The same things were measured in two ways. Each way mixes the same 11 hidden numbers, adds some noise and spreads widely along 7 directions of its own, which tell nothing about the thing.
Some things both ways: the first way, then the second way.
[  1  13  -1 -10   3   0  -9   3  -3   4   2  11  14   3   4   9   1  -1
  -9  -1 -12  10   7   5  -3   8  13   5]
[ -4   9  -5   5  -2   2  -9   1 -12  14   7   4  18   5  -8   0 -10   2
  -2   6   0  -4  21 -11   3]

[  8   6 -18  10   0  -2   0  23   4   3   4   4   3  -9  -6 -25  -3  10
   6   6 -33 -17   2 -14   9  -4  -6 -13]
[-10   1   2 -20   7   1  -6   4   2   3 -21   1  -3   3  -3  -3  -3 -10
   4 -16  21   1 -10  -8   3]

[-14  -8  -3   3  -6 -17  -1   0  -7  -8  10  -9   3  12  -2 -26   1  13
  -3  13   3  -3  26   7  -3 -14 -24  -6]
[16 -1  5 12 -7  0  5 -5 -4  2  6 -3 -4  1 -1  2  7  3 -7 -8 -3 -7 10  3
  4]

[ 16   7 -15   6  -2  -5  -9   3  13   1  -4  11   4   8 -14   2   7  15
   3   6  -5   0   0   0  -4   2   0   1]
[  2  -5  -2  -9  17  -3   0  -8   6  -5  -8  -7 -10  -1  -6   7   0   3
 -12   9   9  10  -1  -7 -14]

[ -6   1 -16 -12  -3   2   2  19   5  15   8 -13  10 -17  -2 -18 -13  -6
  -3   1   1 -22  -8   6   5   7   9  -1]
[ -2   2   8  -1  -4  -1  -6   1  -5   5  -7  -6  -4   0  -7   5  10 -13
   0  -8   3 -14  -2  16   0]

[  0   5  12 -38   0   8  11   0 -14  -3   3  11  13  20  -3  22   3 -10
   5   9   1   1  -4  10  -1   4  16  -9]
[ 10 -11   1  -3   2  10   6  -4  29   1  -8 -12  -1   2   8   5   4   0
  -5  -7   3   7   7   4   9]

[  3  -3 -12   1   0  -3  -2   3  -2   8   6   3  -8  -1   6  -9  -5  -2
   5  -3   2 -10   0   9  -8   8   6  -4]
[ 11  -5  -9  -1   8   1  -6  -5  15  18  -4 -12  -4   9   2  -2   4   7
 -10  -5  -1   3   0  -1   5]

[  4 -12  -1   2  -3  -9  14   5   6 -13   9   6 -14  12   3  -6  -5   3
  16   5  -9  -3  15   8  -7   0  -1 -14]
[ -1   1  -9  11 -10  -6  -4   5   2   2  -8   1  -1  -2  16   6  -4  -1
  12  -2  -9   1  -8  15  -3]

[ -7  -2 -25  -1 -10   6  -8  11  -5   7   4   0   1  -7   4 -14  -3  -5
  -3   8  -6  -7   1   3   6  11   4  -8]
[ -6   4   3 -20   6   6   2   6  13   6  -4  -3  -7   4  -1   9  -3   2
   0   2   1  11  -4   5   3]

[ 15   6  -8   9   4   0   1   8  11  10  -9   6   2   0   6  -1  -2   3
   2 -15 -15 -14   1  -1   3  12   7  -5]
[-16   3  -1 -11   1   7   7   5  37   3  -9 -19  -1   4  15   7  -6 -11
   8  -8  -3  12 -11  25   7]

[  1  12   0 -23  -1   1  -3  10   4   6   1   5  15   4 -10   4   3  -2
  -7  -3  -1  -1  -8   6  -7   1  15  -1]
[  0   1   9 -12  -5   1   5  -4  13  -9   4  -2   2  -6  -8   5  13  -7
  -4  -1   3  14  15  -2   9]

[ 11  12 -20  -9   2  11  -4   7   3  14 -13   7   8  -6   6  -1  -3 -11
  -1  -4  -2 -15 -15   6  -3  13  24   8]
[ -9   5  -6   5   5  -2   0   2 -22  -5  -2   8  -4   0  -8  -3  -9   2
   4   9   6  -9   1   0  -8]

[ 10  10  -1   0   4 -15   4  -7   0   0   4  -2  -1  15   0  -5  -5  -4
   3 -12  -1  -6   4  19 -14  -1   3  24]
[  5 -13   4   4   9   5   3  -7   1   3   6  -6  -1   2  -8  12   0  -2
 -13   3   0   0  17  -9  -8]

[ -7  -3  12 -25   8  -9  15   0  -7   0  16  10  -2   9   8  -4  -7 -12
  10  -3  -8  -2   4  12 -16   3  18  -4]
[ -8  11  -8   8   5 -11  -3  -9 -26 -22 -12  10  -2  -3  -7  -8  -7  -3
   4   5  17 -11  -4  -4 -15]

[-10  -3  -8 -13 -11   7  -4   6  -9  -8   1   7   6   9   0  -4   4   0
   0  17  -3  10  11   4   5   4   5 -17]
[-5  8  3 -9 -9 -1 -3  6 -4 -2 -2 10  3 -3 -8  6  1 -5  9 -2  3 11 14 -5
  5]

[ 13   6  -1  -4   5 -13   3   3  13   0   1  15  -1   8  -2  -7  -1   0
   6 -11 -22  -3   8   3 -14  -3  12   6]
[ 14   9   4 -19   7   2 -12   5   7  14  -8  -8   1  11 -11  -9  10   7
  -7  -8   9   8  -1  -4  13]

[  9   2  -8   9   0   2  -4   3  -1   5  -4   4  -4  11  -4  -8   3  10
  10   0   3  -4  -4   2   0  11   1 -15]
[ -4  -1   0  -4   6  -7  -8  -9   1  -4 -13   1 -10  -3   6  -5   5   2
  -8  12  17   1 -18   2  -9]

[ 13  -2  -4  10   5  -4  16 -18  12  -7 -24   7  -5  22  12  -6  -7  -9
  12 -12  16  -8  10  23 -13  15  16  11]
[  2  -1   5   9   0   4   3   8  -6  -1   1  -8   1  -7  -9   8   5  -1
   1  10 -11   8  16  10  -8]

[ -1  -4  -3  -9   6   1   7  -4   0   1  -1  17  -1   2   5  -4  -6 -11
   5   1   3 -13   2  10  -2   5  14 -16]
[ -2   4  -9   6   2  -2   9  -3   8 -20  -2  -1   5  -5   3  -4  -7  -4
   5  -4  -2   7  11   2   1]

[  1  -1   1  -4  -3  -7   7   7  16  -8  -1   6  -6   5   5 -10  -2  -1
   6  -5 -15   2  10   7  -7   0  13  -8]
[  8  -7 -20  21   1  -1  -5  -4   2  13   3 -10   1  12   4  -8  -1   1
  -1  -9  -7 -10   2   8   2]

[ 11  13 -10   0 -15  -7  -4  16   5  -8   1  -1   7   8 -17   4   7   7
 -12 -11 -11   3   9  11  -1 -10  -9   3]
[-17   9  -8  -6   6  -5  -4  15 -20  -8  -2  18   3 -13  -4  -2 -16   3
   6  17  -4   1  10  -2  -9]

[ -1   3  -8  -6   2  -2  -4   9  -3   4   1  -1   2  -2   2 -16  -1   5
  -1   5   4 -13   3   4  -7  -9   0  -8]
[ 13  -1  -4   8   4   2   0  -7   0   1  -8  -7 -12   8  -5 -14   8   5
  -5 -10  10  -9  -3   0   4]

[ -9   1 -10   1  -2  -7  -6   2 -15   4  19  -6  -3   2   2 -15  -6  -2
   3   8   1  -3   1  10   1   4  -5   1]
[ 3 -4  8 -4 -6 10  1 -2 22 12  4 -9 -4  8 14 18  1  2 -6  7 -4 -2 -5 20
  6]

[  9  11 -10 -10   7   6 -10  10   6  11   2  13  11  -7   0  11  -2  -3
  -4   0  -3  -4 -10   3  -5   8  19   2]
[-5  2  0 -1  1 -2 -1 -8  6 -8 -4 -3  5  1  0  5 -1 -8 -1 -2  7  6  5 -4
 -3]

[ -2   6   6 -11  -2   2 -20  10 -16   3  13  -4  14  19  -4  26  13   5
 -16   0  24   7   4  13  -6  -5  -9  -4]
[ 6 -4 -4  4  4  1 -4  1  8  5 -4 -4  0  1  7 -1 -2  6 -6  6 -1  7 -1  3
 -3]

[  1  -2  -8   0  -1  -4   1  -3 -13   4   2   0   0  11   8 -11  -4   0
   6   5  -1  -7  12   8  -3   7  -2   5]
[ 11  -6  -2  -3   4   9   2   2  15  24  -3 -13  -5  10   7   7  -5  12
  -7  -3  -1   1   4   5   5]

[ -5  -7 -10 -16   7  13   2   8  -2  19   7  -2   3  -7  10   4  -7  -9
   8  11  16 -27 -21   2   3  16  17 -15]
[  7   7   6   3 -10   3 -11  12  -1  18  -3  -2  -4   3   3   0  12   9
   3   9 -10   6 -10  16   5]

[  6   4  -6  -2  -1  -6  -7   9   0   4   7   1   5   6 -11  -5   1   7
   0   2   0  -9   2   4  -1  -7  -6  -5]
[ 0  1 -6  5 -5 -6  1  0 -2 -7 -3  4 -1 -3  6  3 -4 -4  4 -4  2 -3  1  9
 -3]

[ -3  -3 -18  -6   2   3  -6  -4 -10  10   0   9   2   4  -2  -8   6   2
   4  20  11 -21 -10   0   0   1  -3 -11]
[  7  10   1   2  -3   0   4   1 -11  -4  -2   6 -10   2  -4  -1   4  10
   3   4  -1  -3   0   4   4]

[  5   4 -16   5   4   0  -2   1  -6  11   2   6  -5  -2  11 -14  -3   3
  10   7  -7  -8  -5   0  -7  14   9   3]
[-13   1  -4  -3  -1   2   3  -4  -1   8  -5  -2  -5   5  -5  14  -4  -6
   6   2   5   1   5  -2  -3]

[ -7  -3 -11 -10  -6  -2   5  13 -12   7  15  -9  -5  -2   1 -16  -5  -8
   3  -2   0 -19  -5  10  -2   0  -2  -7]
[ -3   5  -4  -3  -1  -5  -5   6 -14   3  -4  13  -6  -3   1  -5   0   5
   2   2   3  -8  -7   2   1]

[ 10  17 -12  -5 -14   9 -14  17  10  -8 -16   8  11   3  -2  13   7  -3
 -20 -16  -1  25  11  17 -10   5  20   6]
[ 0 -4 -8 -3  6  3 -3  0 14  8  2 -7  6  1  0 -3  0  4 -8  8 -1  8  9  1
  5]

Other things, the second way, with their names:
J_708: [ -7   5   4 -11  -1  -6   2 -12  11 -11  -3   3   0  -2  -1   4   5  -5
  -2  -1  10  19   2 -14   1]
J_704: [  6   2   4  -7   0   8  -8   7  -6  17  -8   1  -2   2  -9 -12  12   7
  -2   3   3  -9   2   0  14]
J_188: [  8  -3  -1   1 -13   6   1   0  23  19  14  -4   9   6   2   4   9   1
  -2  -9 -15  13  21  -2  21]
J_572: [ -1  11   5  -5  -6  -2  -2  -4  -3 -11 -17   7  -1   7   5   2  -1 -11
  11 -19  17  -6 -14   2   5]
J_625: [-6  1 -6  7  0 -7  1 -1 -9 -8  6  9 -5 -1  4  0 -7  5  1 10 -2  5 -4  1
 -8]
J_358: [  3  11  17 -11  -6 -10 -10 -16  -3   2   1  13   0  -4   5  -3  18   4
 -15   0   8   2 -10 -17   8]
J_894: [ -3  -3 -18   1  15   7  -1   6   6  11 -11 -16  -8   6  -7   1  -8   4
   2   9  -4  -5   5  14  -6]
J_519: [-3 -1 -6  1 -5 -3  0 -1  0  6  3  1  3  0  3  3  3  0  2  0 -1  6  0 -2
  5]
J_8: [ -5  -1 -14   7   2  -1   4   4 -12  -6   3   8  -1  -4  -4  -2  -5   4
   6   8  -7   4  10  -2  -1]
J_51: [ -7   0  -5   3   0  -9  -5  -7 -17  -1   3  11  -5  -1   5   3   3   3
  -5  14   3  -8 -15   0  -5]
J_830: [-1 -5 -5  6  4  0  0 -4  7  3  0 -5  0  2  5  5 -4  3 -5  9  1 10  1  1
 -7]
J_825: [ 23  15   2   8  -9  -1 -11   4 -16  22   8   7   5  15   5 -11   0  21
  -6  -2   2  -9  -3   0  14]
J_649: [  2   5  10 -13   2   0 -12   3   3  15 -17  -9  -8  10  -7  -2  15   0
   0  -8  11  13 -20  -1   1]
J_416: [  7  -1  25   7  -9   6   3  -7  -8 -15   8  12  -7  -1   1   1  17   3
 -10  14   5   1  -9   3   2]
J_569: [ 16   1  13  -8   1  13   8   7   3   3  -3   1  -9  10  -7   0   8  10
   1 -12   2  11   1  -6  13]
J_631: [ -4   0  19 -14   5   4   7  -2   4 -11 -15  -5 -12  -7   0  11   3   0
  -4  12  18   8 -10   7  -9]
J_116: [  7   4   7   3 -12  -2  -1  -4   2  -3   2   4  -1  -1   2   9   6   0
  -1   4  -1   2   8   5   2]
J_962: [  0  -2 -11   2   3  -9  -6  -5   8  -2   0  -8   2  -5   4  -1   4   0
  -6  10  -1   3   1   9  -3]
J_179: [ -4  -2 -17  14   2 -16   3  -6 -11 -19  -1   6   1 -14   8   1  -2  -1
   2   9  -7   7   1  -1 -12]
J_729: [  0   9   3   9 -10  -4  -2   0 -13   1   1  17  -3   3  15  -1  -3   9
   3   2  -4  -3 -16   0   3]
J_123: [  6  -9  -6  16   3  -5   2 -19  -3  -8  -3  -6  -9   4   6   5   1  -5
  -9  -2  12 -20  -7   7  -9]
J_297: [  2   8  -2   7   2 -10   2  -9 -21 -14   3  12   2  -7   8  -5   0   9
  -5   7   2  -8  -9  -6   0]
J_294: [ 2  7  0 -3  4 -4 -5 -4  4 -3  0  2 -1  2 -3 -5  5  2 -6  0  0 10 -2 -6
  0]
J_184: [  9  -4   7 -13   2  10  -6   5   6  19  -3  -3  -5  12  -4   5   4  11
  -8   9   8   8   0  -2   7]
J_35: [  9  -8  -2  -6  -6   4   5   9  12   2  12   3  16 -13   1   9   3   5
  -4  12 -11  21  33  -6  15]
J_511: [  0  -2  -7   3   9   2   0  -2   1  -1 -11  -6  -8   2   1  -3  -7   2
  -2   3   8 -10  -3  11  -7]
J_963: [  0  -3  -5  20  -4   0   6 -13   6 -10 -12  -7  -5   0  18  -2   0  -3
   1   0   6 -17 -14  18  -2]
J_281: [ -4   4   7 -12  -5   2  -8   4   5   7  -7   4   7   6   1   6   6  -9
   5 -14   1  12  -6  -7   9]
J_464: [ -1  18  13 -22  -4   3 -11   9  11   3   5   9   6  11   2   5  -4   7
  -2   9   3  27  -8  -2   8]
J_58: [ -3  -7   4 -15  10   6   4   6  12  -1 -12  -6 -10   1   0  10  -4   0
   0   3   9  18  -5   1  -7]
J_145: [ -4  -2  -3   7  -2  -7   6  -3  -2  -3  -1  -1  -3  -1   5   5  -5  -6
   5 -13   0   5  -1  -1  -5]
J_381: [ -1  -1  -7   2   4   2  -2   0  -4  -4  -2   0   4  -1  -5 -10   5  -1
   0   3   3   0   3  -1   7]
J_594: [ -3   4  -9  -5   6  -6   0   4 -12  -4  -3   4  -6  -7  -7  -3  -3   6
   1   9   3  -1   4   3  -3]
J_372: [  1   2  -4  13  -2  -3   4 -11   0  -1   8  -2  -7   7   6  -1  -1   0
  -5  -6  -1 -12  -5   9   0]
J_296: [ 0  2  0  0 -3 -2  0  3  2  1  1  1 -6  1  5  1  1 -1  0 -2 -2 -3 -4 11
  2]
J_280: [  9  -7   3  -9   8   0  -8   3   6  11  -5  -9  -1  -1  -1   4   7  -2
 -11  -5   1  -1   2   4   3]
J_157: [ -1  -2  -1  -4   2   0  10   1   8  -9   1  -1  -5   3   4  10  -7  -6
   5 -12   1  12   0   3   0]
J_89: [  0   7  19  -9  -2  -7  -2  -3 -16 -13   4  11  -9 -15 -10  -3  26   9
 -11  26   2  12  -8  -1  -1]
J_915: [  5   0  -6  -1 -16   0  -7   7   2  14  -5   9   6  -5  -3  -1   5   5
   7   4   0   8  22  -7  11]
J_712: [ -5   4  -1   9  -6  -6   7  -3  -7 -13   1   4  -2  -5   5   1   2  -5
   8  -4  -1   3  -6   5  -1]
J_420: [ 16  -5  29  -5  -5   9   5 -15  14 -11  -1   4 -13  10  13   7  14   3
 -16  -2  19   4 -22  -1   7]
J_26: [  2  -6  -6   5   7   1  -3   0  -2   6  10   2   0   5  -1  -6  -4   7
 -10   4   2   8   3 -10  -1]
J_676: [ -9   3  -7  -6   8  -2   4   5  -9  -8 -11  -7   2  -9 -19   2   2 -12
  11  -6   0   4  17   0  -3]
J_361: [  1  -2   9   1  -1   5  -2  -5   5  -7  -5   1   3   0   8  -2   9   1
  -5  10   7   3 -11   2   6]
J_656: [-11   3   0  -2 -11  -1  -5  -1  -1   7  -4   8   6  -6  -5   3   8  -6
   5   4  -2   8  12  -9   6]
J_824: [  8  -6 -10  21 -10   1 -16  -2 -24  24  -4   6  -3  13  -6 -11  10   2
   0  -7   5 -25  -2  -1   5]
J_573: [  6  -4   0 -14   2  13   5  16  31  13 -10 -17  -2   9   8  11  -7  -2
   7 -14  -4  13   3  18  11]
J_504: [  2   5 -10   9  -1   2 -12  16 -18   7  -9   5  -3   7  -8 -13  -6   6
  10   6   2  -7  -2  12  -3]
J_912: [-11  -1 -14  -5  17   9   7   9   9  -2  -9 -12  -4   4  -4   2 -13   3
   6  13  -1   8   1  11  -6]
J_759: [  2  11   8 -10   7   4 -13   6 -20   4 -14  -2   8   2 -27  -8  10  -5
   1   0  12  -4  10  -6   4]
J_376: [ -2  12   1 -13  -5   4 -11  12   5   4  -1  13   8  -1  -1  -5 -11  13
   0  23   5  14  15  -2   4]
J_581: [-6  1 -7 -2 -4 -4 10 -3  7 -5  3 -3  6 -8  2 14 -6 -6  5  0 -4  7 18  3
  1]
J_599: [ -4   3   7  -4  -8   3  -4   4   5  -3  -7   0   7  -2  -1   9   5 -12
   7  -2  -1   7   6   6   4]
J_643: [  3  -5   7 -11  -5   8   8   4   0   0   2  11  -1   2   0  14  -1  -2
   2  -6   4   5   9  -7  11]
J_44: [-10  19  -3   7 -16  -4  -1  10 -11  -4  -3  12   6  -3   8   6  -5   0
  21   8 -15   5  -3  13   3]
J_437: [ -9  13  18 -28   2  11   3   8  19  -8 -14   5   0  -8   7   9   0   5
   1  20   3  17  -4   6   6]
J_279: [17 -3  0 -6 -4 10  9  0 33  5  4 -5 -2  1 17  0  5 18 -8  6 -8 11  5  9
 22]
J_42: [-15  -1 -13  -1   1   6   6   2   3  -1  -3   2  12   4  -2   0 -17  -9
  11  -7   8   2  14  -7   6]

Some of these things the first way, each followed by its name:
[  0   1  -4  -3  17   1 -12   3 -24  24  24   1  -3   8   7  14   2 -13
   3  -3  17 -31 -24   6  -4   5  -5  -5] -> J_281
[  1   1  -1   1   8  -3   1  -2  10   6  -2   7  -2  11   3 -14  -3  -4
  16   1 -19 -16  -7  -8   8   9  10 -14] -> J_26
[  0   0  -8   0  -5  -4  -3   4  -4   4   3  -5  -2   9  -3 -11   1   3
   2   0   0 -13   2   6   2  -1  -8  -8] -> J_296
[  1  12   3 -15   5   1  -1   8  -1  -1   0  13   8  14  -2  11   9  -9
  -5  -9   1  -2 -11   9 -10   0  13  -5] -> J_381
[  0   8   6  -9  -6  -1  -3  15   5 -18  -3   2   6  15  -2  -1   4   3
  -2   1 -12  15  17   8  -4 -12   6  -9] -> J_504
[ 20   7 -30  26   2   1 -19   7  -1  12  -5   4  -4   1  -2  -3   8  11
  -1   5   2 -26  -7  -4   2  -2 -16   0] -> J_729
[  5   2  -2  15   7 -10 -26  -5  -4   4  13  14  -6  15  -1   2   5   4
   3   0  -8   4   7   1   1  -2  -8  -9] -> J_464
[  2   9 -13  -7  -2   7 -12  12   3   5  -1   6  13  -5  -9   3   5   9
  -6  12   1   0  -7  -1   2   4   5 -10] -> J_894
[ -5   1 -12 -11 -13  -4  -9  21  -2   9  19  -3  10  -3 -12   7  13  18
 -12   8 -10  -4   0  -7  -1  -1 -15 -12] -> J_358
[  4   1 -15   7   3  -6 -16   2  -2   5   1   7   3   3   3 -15   0   5
  -1   6  -8  -6  13  -1  -3  -4  -3   3] -> J_825
[  5   9 -21 -14 -21   9  -5  23  13  -4  -8  -2  18  -1 -10  10   1  -7
 -17  -6  -2   7   6  15  -1   4  14   9] -> J_280
[  4  10 -10   0 -13   1  -9  19  10 -19  -3   6  12   5  -8   7   7   8
 -15   3  -5  20  18  11  -4  -8   0  -1] -> J_599
[  4   8  -2 -14   6  -1  -2   6   0   5   4   8   3  10  -3   7   7  -5
   2  -2   2 -12 -16   5 -10  -2   9  -3] -> J_8
[  7   7  -5   3   8  -6   0  12  -1   3   7   2   5  -4  -4  -7   0  14
   0   4   0 -12   0   2  -6  -6  -6  -5] -> J_963
[ -6  -7  -3  -6  -2  -9   9  -6   1   5   4   0  -9   7   8 -20  -5  -5
  11  -1 -12 -14   4   5  -2   8   4  -6] -> J_372
[ 15  -5 -25  26   5   1  -9  -6   7   7  -8  16 -10   9  -5  -3   6   4
   7  -1  25 -20 -12   9  -6  11  -4 -14] -> J_179
[  0   3  -6 -13   7  -1   6   8  12  15   3   3   7   4  -9  -2   6   2
   7   2   6 -26 -29  -3  -6   9   8  -9] -> J_89
[  3   3  -9  -2   0  -3  -1  -3 -12   2   3  10  -4   7  -8 -11   2   5
   6  10   3 -13  -3   6   0  -5  -6 -15] -> J_279
[  6   0 -20  11   6  -6 -12  21  13  15   9  -4   8 -15  -4 -14  -1  17
  -1  10 -10 -26   0 -15   4  -6 -12  -7] -> J_145
[  2   8  -2 -14   1  -8   3  -2 -16  -4   8   9   4  26 -11  -5   7  -5
  12  11 -17 -11  -6   1  -1  -9  -6   5] -> J_643
[ -6   0 -22  14  -6   1 -20  -2 -11   2   0   1   2   6  -5 -20   3   6
  -3  14  19  -1   3   9   4   3 -10  -9] -> J_123
[ -2 -13   2  -3  -2  -2  17   5  13 -12  -5  13  -6  20  17  -5   2   0
  19   5 -23   6  17  -5  -7  16  14 -14] -> J_649
[ -7  16  -4 -21   0   2 -10  24   4   2  11  -9  19  -5  -6   4   5   1
 -13   9   0  -7 -10   3  -3 -13   4   4] -> J_416
[  9  16  -6  -3   6  -3  -2  11 -12  11   4  -4   6   6  -7  -5   5   4
  -3  -8   5 -21 -15   7  -7  -6  -7   3] -> J_704
[ -1   0 -13   2   5  -3 -13   6  -1   6   7   6   5   6  -2  -6   3   0
   1   9  -4 -16  -1  -4   3  -4  -6  -6] -> J_157
[ 12   5 -10  20   4  -6   2  -2 -12   4   0   1 -16   7   7 -16   0  10
   8 -10  10 -10  -1  14 -13   6  -6  -3] -> J_656
[ 18   8 -15  -2  -5  24  -7 -14 -25   5 -29  14  -2  23  -1   6   7   0
  11   9  30   0  -9  15   3  18  13 -14] -> J_915
[ -6  10   8 -18  16  -4  -5   5 -12  11  13   5  18   9  -1   8   4  -5
  -9  -3  12  -9  -9   7 -10  -1   5   2] -> J_759
[  2   8   3 -16   0  15 -14 -10 -25   6  -3  14   7  15  -7   9   1   0
   6  16   9   8  -4   6  18  10  10 -26] -> J_376
